All rows are made from the same 14 directions, up to rounding. Whole rows:
(in the rows, 128 means zero)
[[132 138 160 118 100 125  82 160 175 171 139 120 112 120 131  81 146 101
  138 192 141 122 111  79 141  77]
 [130 107 113 192 104 126  88 134 127 193 128 106 163  86 161 140 117 103
  147 156 132 106  85 181 141 123]
 [122  99 115  83 164 103 145 151 161 157 110  96 144 114 119 119 156 113
  163 142 133 140 152 106 140 117]
 [116 153 138 105 146  87 161 101 113 124  84 135  84  97 112 125 104 144
  107 134 149 117 114  94  78 105]
 [122 115 102 175 102 123 101 113 117 139 135 119 140 133 159 173  95 122
  143 146 149 133 112 164 149 125]
 [135 152 148  95 142 109 159 123 118  88 102 157  88  91 167 157  94 113
   82 148 121 141 101 148 123 129]
 [106 161 133 106 125 130 119 131 108 176 138 155 121 124 134  71  89 152
  107 106 119 116 150  72 114 115]
 [ 95 146 135 152 115 114 126 111 110 166  98 120 118 100 116 101 124 137
  117 132 136  72 109 106 102  74]
 [ 86 126 164  78 129 121 153 156 142 114 113 140  91 101 132  83 166  84
  114 153  90  96 116  89 131  83]
 [136 124 112 103 121  67 122 139 150 158 159 147 166 176 105 149 144 142
  160 109 111 132 160 106 136 149]
 [137 129 123 153 121  89 131 127 160 159 118  71 142 165  91  99 138 169
  175 163 165 152 127 105 111 125]
 [122 122 120 122 126 103 138 137 129 130 111 117  96 144 125 100 119 157
  153 135 166 169 170  67  96 127]
 [ 90 132 134  85 129 105 136 138 130 131 120 128 121 141 168 127 150 108
  133 128 105 145 145 107 159 115]
 [118  69  98 156 119 157 101 140 115 155 162 147 145  91 128 146 114  80
  149 118 115 104 119 154 133 151]
 [ 97 117 115 132 116 101 168 130 121 116 148 154 162 149 105 161 121 126
  114 117  83  67 133 169 156 120]
 [137 129 129  64 177  64 177 112 142 182 127 135 145 103  84 142 115 128
  124 119 114 143 119 139 105 185]]

The start of a row, then its end:
[ 84 111 116 132 122  90 125 104 110 182 120 130 105  88 120 128  93 102
 144 145 138 109  91 107]
[ 97 120]
[105 145 138 107 141 110 131 118 127 192 132 131 139  99  90  79 115 127
 124 122 104  81  95 100]
[104 115]
[124 108 122 152 102  81 126 148 149 122 110 106 116 132 156 146 137 116
 164 180 147 146 117 128]
[132 110]
[127 144 126  62 190 120 157 100 134 138 126 134 133  83  67 112  85 121
 112 122 108  80  73 111]
[102 115]
[ 94  81 128 135 112 153 148 166 145 181 131 117 132 133 103 105 167 119
 124 144 157 117 230 117]
[160 101]
[154 148 130 184 115 102 120 102 137 187 123 103 151 119  73 121 101 167
 127 152 163  95  91 148]
[ 92 121]
[121 149 182 138 126 155 131  97 128 183 115 118 107  79  95 109 157 101
  77 149 134 104  84 164]
[115 129]
[128 118 128 122 127 111 115 121 128  91 135 128  97 133 108 103 137 115
 172 125 115 140  76  80]
[ 78 148]
[143 129 105 133 123  89  96 122 112 136 130 146 124 119 165 150  96 128
 158 115 130 155 105 109]
[100 154]
[145 132 142 181  96 214  78 110 111  70 165 147 111 147  94 113 140 123
 115 106 126  93  95 126]
[112 120]
[135 125 104 197  89 163  94 158 129 121 140 116 137 148 133  83  83 168
 146 153 160 100 148  98]
[128  72]
[137 164 142 131 137 148 154 117 106 127 133 155 153 126 105 121 118 159
  73  87  97  82 135 161]
[126 133]
[117 153 135 140 112 112 127  87 135 103 136  94 126 186 129 157 123 139
 138 155 138 164  87 155]
[154 139]
[150 132 160 111 129 132 120 153 155 119  94 131  92  89 140 124 168 105
 108 164 153 122 139 105]
[122  80]
[105 142 115 107 130 102 160 144 121 152 165 163 192 152 119 123 103 144
 108  93  53  73 141 156]
[164 138]
[170 124 134 158 134 146 114 146 144 124 116 103 151 113 122 112 165 135
 141 128 128 122 112 149]
[116 132]
[153 179 127 117 149 146 134 129 135  95 121 108 171 160 158 127 110 171
 106 120 110 130 124 158]
[173 108]
[135 115 120 104 146 136 171 148 125  99 150 152 137 139 115 125 105 139
 113 111 104 137 160 142]
[134 166]
[123 150 131 124 132 142 116 122 124 150 120 117 119 121 139 100 100 142
 119 137 147 135 129 105]
[128 107]
[137  89  91 199  97 141  96 144 120 136 140 106 157 164 130 129 150 154
 181 106 153 141 174 126]
[123 142]
[101 132 142  55 167  88 157  94 150 188 131  97 140 143 103 142 159 108
 138 128 120 178 124 138]
[153 177]
[133 150 171  71 137 170 112 129 165  97 140 128  98 135 129 124 154  87
  98 166 128 142 111 116]
[172  97]
[ 70  91 107 113 146 139 158 116  93 108 127 130 117 120 108 107 140 108
 151  83  92 106 126 108]
[107 143]
[162 112 137 167  96 163 109 166 128 111 138 160 115 105 166 146 120 112
 100 150 143 134 154 160]
[140 131]
[ 92 115 125 110 157 160 132 111 132 145  88  77 110  96 128 117 144 106
 133 149 164 125 131 114]
[145  76]
[140 137 124 125 133 160 126 113 122  69 133 128 126 174 119 150 149 148
 123  97 138 143 159 125]
[141 128]
[144 133 115 109 172 129 153 161 128 176 101 118 198  79 174 129 132 135
 105 102  91 106 156 186]
[167 128]
[ 90 111 101 120 114 125 137 144 129  98 151 119 127 182 155 122  94 134
 157 144 124 157 155 106]
[168 120]
[181  89 135 136 138 161 125 143 157  80 124 131  64  90  59 107 118 118
 140 173 195 137 123  80]
[ 59 121]
[145 120 123 152 131 115 152 146 112  36  94 140 136 126 128 140 188 139
 140  84  86  77 119 137]
[ 94 112]
[ 96 111 112 159 105 144 118 127 113 154 150 130 133 138 110 105 108 133
 139 123 131 102 140 114]
[127 117]
[136 125 138  70 150  87 165 128 154  75 100 141  95 139  96 167 165 123
 124 137 146 128 159  92]
[117 100]
[100  69 114 147  88  68 111 118 135 107 138 152 106 126 103 202 174  61
 176 146 122  88  92 125]
[111 115]
[185 108 106 113 150  86 125 144 143 125 105 156 124  88 121 179 121 130
 137 126 164 128 156 112]
[ 90 126]
[116 121 112 164 117 102 144 129 107 127 109 116 132 145 113 103 141 167
 156 100 130 119 147 105]
[ 85 133]
[ 84 124  81  87 150 136 140  60  83  71 152 157 116 181 106 202  80 134
 128  64 134 134 151 111]
[143 140]
[180 151  83 115 165 142  84 129 121 153 132 132 187 119 185 165  73 158
 130  88 138 152 150 144]
[159 137]
[131 125 111 126 130 129 128 162 131 141 121 137 157 131 140 118 134 149
 127 110 125  98 189 109]
[145  89]
[101 137 145 142 110 168 112 111 101 149 138 132 105 132 138 100 132 123
 110 111 130 143 134 121]
[126 143]
[107 106 109 106 145 190 116 115 105 141 135 128  99 123 151 133  97 118
 118 111 173 182 190 107]
[149 141]
[137 146 113 119 174 141 122  98  97 117  64  97 144  92 199 178 155 128
 121  80 134 152 126 168]
[142 126]
[137 154 151 130 120 177 116 102 121  90 157 140 121 171  87 116 150 142
 105  96 118 123 123 124]
[125 143]
[111 136 170 109 141 185 125  75 122 133 108  87  57 132 106 112 171 113
 110 135 188 207 136 110]
[115 156]
[ 96  93 134 172  85 152 143 150 130 108 139 131 126 147 118 137 161 109
 119 150 125  92 160 158]
[160 100]
[101 127 122 103 127 139 143 133 125 119 133 138 112 133 163 147  85 117
 103 153 138 145 156 134]
[173 108]
[ 66 117 117 154 100  79 178 102  94  57  86 114  73 163 150 159 126 139
 145 141 144 145 131 118]
[110 110]
[124 109 121 164 104 110 153 127 145  99 112  93  97 156 130 159 102 142
 139 198 192 171 145 145]
[141 114]
[118 155 148 118 143 144 138  87 112 127  98 119 109 115 128 152 143 127
  90 117 146 128 125 147]
[132 115]
[111 153 117 144 118 121 147 126 115  72 125 113 133 184 131  99 109 178
 141 118 113 122 126 106]
[127 107]
[101 134 103 124 133 103 137 133 106  69 110 127 111 139 137  85 103 151
 167 110 102 103  99  61]
[88 94]
[110 157 188 124 108 157 168 138 108  75 142 168  96 125 122  77 152 115
  70 117  55 100  90 150]
[113 152]
[132 129 128 107 131 108 118 117 129 170 147 176 139  87 104 165 102  98
  99 126 115  73 108 142]
[126 118]
[ 86 165 138 174  88 111 162 134 108 159 132 124 138 156 122  63  76 184
 101 146 112  89 130 129]
[126 101]
[137 148 143  76 147 143 124 111 122 145 160 173 118 144  55  93 139 146
 108  68 117 112 161  63]
[ 89 150]
[153 113 132 217  63 101  68 135 140 147 100 112 102 117 159 166 159 118
 156 183 196 134 121 130]
[109  89]
[ 98 116 101 140 126 122 117  79 101 109 135 118 118 159 106 155 125 129
 162  97 138 135 109 112]
[109 143]
[ 95 125  99 141 134 160 132 110 107 103 126 113 151 148 131 143 115 138
 127 105 123  92 139 142]
[162  90]
[176 131 148 138 134 147 116 152 140 130 126 109 122 124 144  84 154 142
 142 127 134 194 129 125]
[101 185]
[154 125 124 155 116 137 102 113 122  90 137 140 109 150  73 115 147 151
 153  98 146 112 122  78]
[ 68 129]
[ 96 154 121  51 143 112 124 119 119 127 156 171 131 155 140 133 103 120
 115  93  88 119 142  83]
[157 117]
[149 116 125 124 113 116  89 106 133 124 160 148  99 136 132 173 103 100
 146 146 153 181  98 123]
[117 173]
[112 136 144 156 104  67 159 131 114 159  96 125 116 126 136 116 150 151
 128 130 128 134 140 130]
[ 92 144]
[ 85 114 146 155  95 142 140  91  92 117 135 142  82 149 106 142 158 114
 114 107 136 141 140 135]
[107 162]
[159 140 114 116 139 169 104 148 118  90 141 163 138 127 150 125 106 142
 112  93 118 115 155 108]
[134 112]
[101 116 125 140 112 142 143  98 130 129 148 121 115 163  83 155 110 130
 115 150 165 129 150 141]
[149 121]
[140 112 128 111 149 158 130 139 126  72 125 123  94 113 139 103 123 114
 145 129 126 165 107 105]
[105 150]
[170 133 119 150 119 158 102 130 145  93 164 127 147 180  87 122 124 162
 143 118 143 132 140 114]
[126 135]
[137 143 140 126 147 160 107 163 152 154 119  75 174 127 151  49 178 136
 155 124  93 128 114 120]
[151 114]
[ 94 113 112 175 102 123  91 130  99 138 107 123 125  95 171 118 139 104
 159 120 112  87  90 115]
[111  91]
[161 114 100 147 159 143 163 157 117 123 114 126 153  91 124 103  77 168
 121 116 133 118 151 147]
[102 143]
[108 175 143 110 110  94  91 132 126 130 112 144 134 133 173 115 156 121
 129 117  86  82  97  86]
[139  63]
[134 119 123 162 125 130 109 134  93 117  80 118 115 109 177 119 192 137
 155  73 131 151 152 109]
[ 85 143]
[100 100  86 118 156 155 134 122 115 131 137 102 165 135 152 147 109 118
 150 106 116 141 142 158]
[175 141]
[172 123 144 105 152 100 148 119 139 118 102 133 107 103 128 181 157 117
 116 131 152 177 134 157]
[106 175]
[166 104 125 131 114 118 100 130 135 146 151 179 106 103  92 163 117 111
 124 129 161 120 146 107]
[ 90 142]
[135 161 144 104 160 183 168 119 115 117 115 138 138 123 110 124 120 160
  52  97 132 104 182 155]
[153 109]
[176 137 131 146 140 111 130 116 119 100  75 148 116  72 140 198 142 127
  95 122 158  99 123 162]
[ 98 102]
[186 114 145 140 139 174 136 155 143 102 153 145 120 104  79  87 120 134
 115 133 126 129 117 136]
[ 88 170]
[120 145 128 173 114 141  94 120  99 136  95 109 130  92 210 133 127 116
 126 129 121 129  82 162]
[136 112]
[ 99 103 114 159 131 161 120 103 104  82 122 109 144 131  99 133 190 106
 158  79  91  70  88 142]
[117 115]
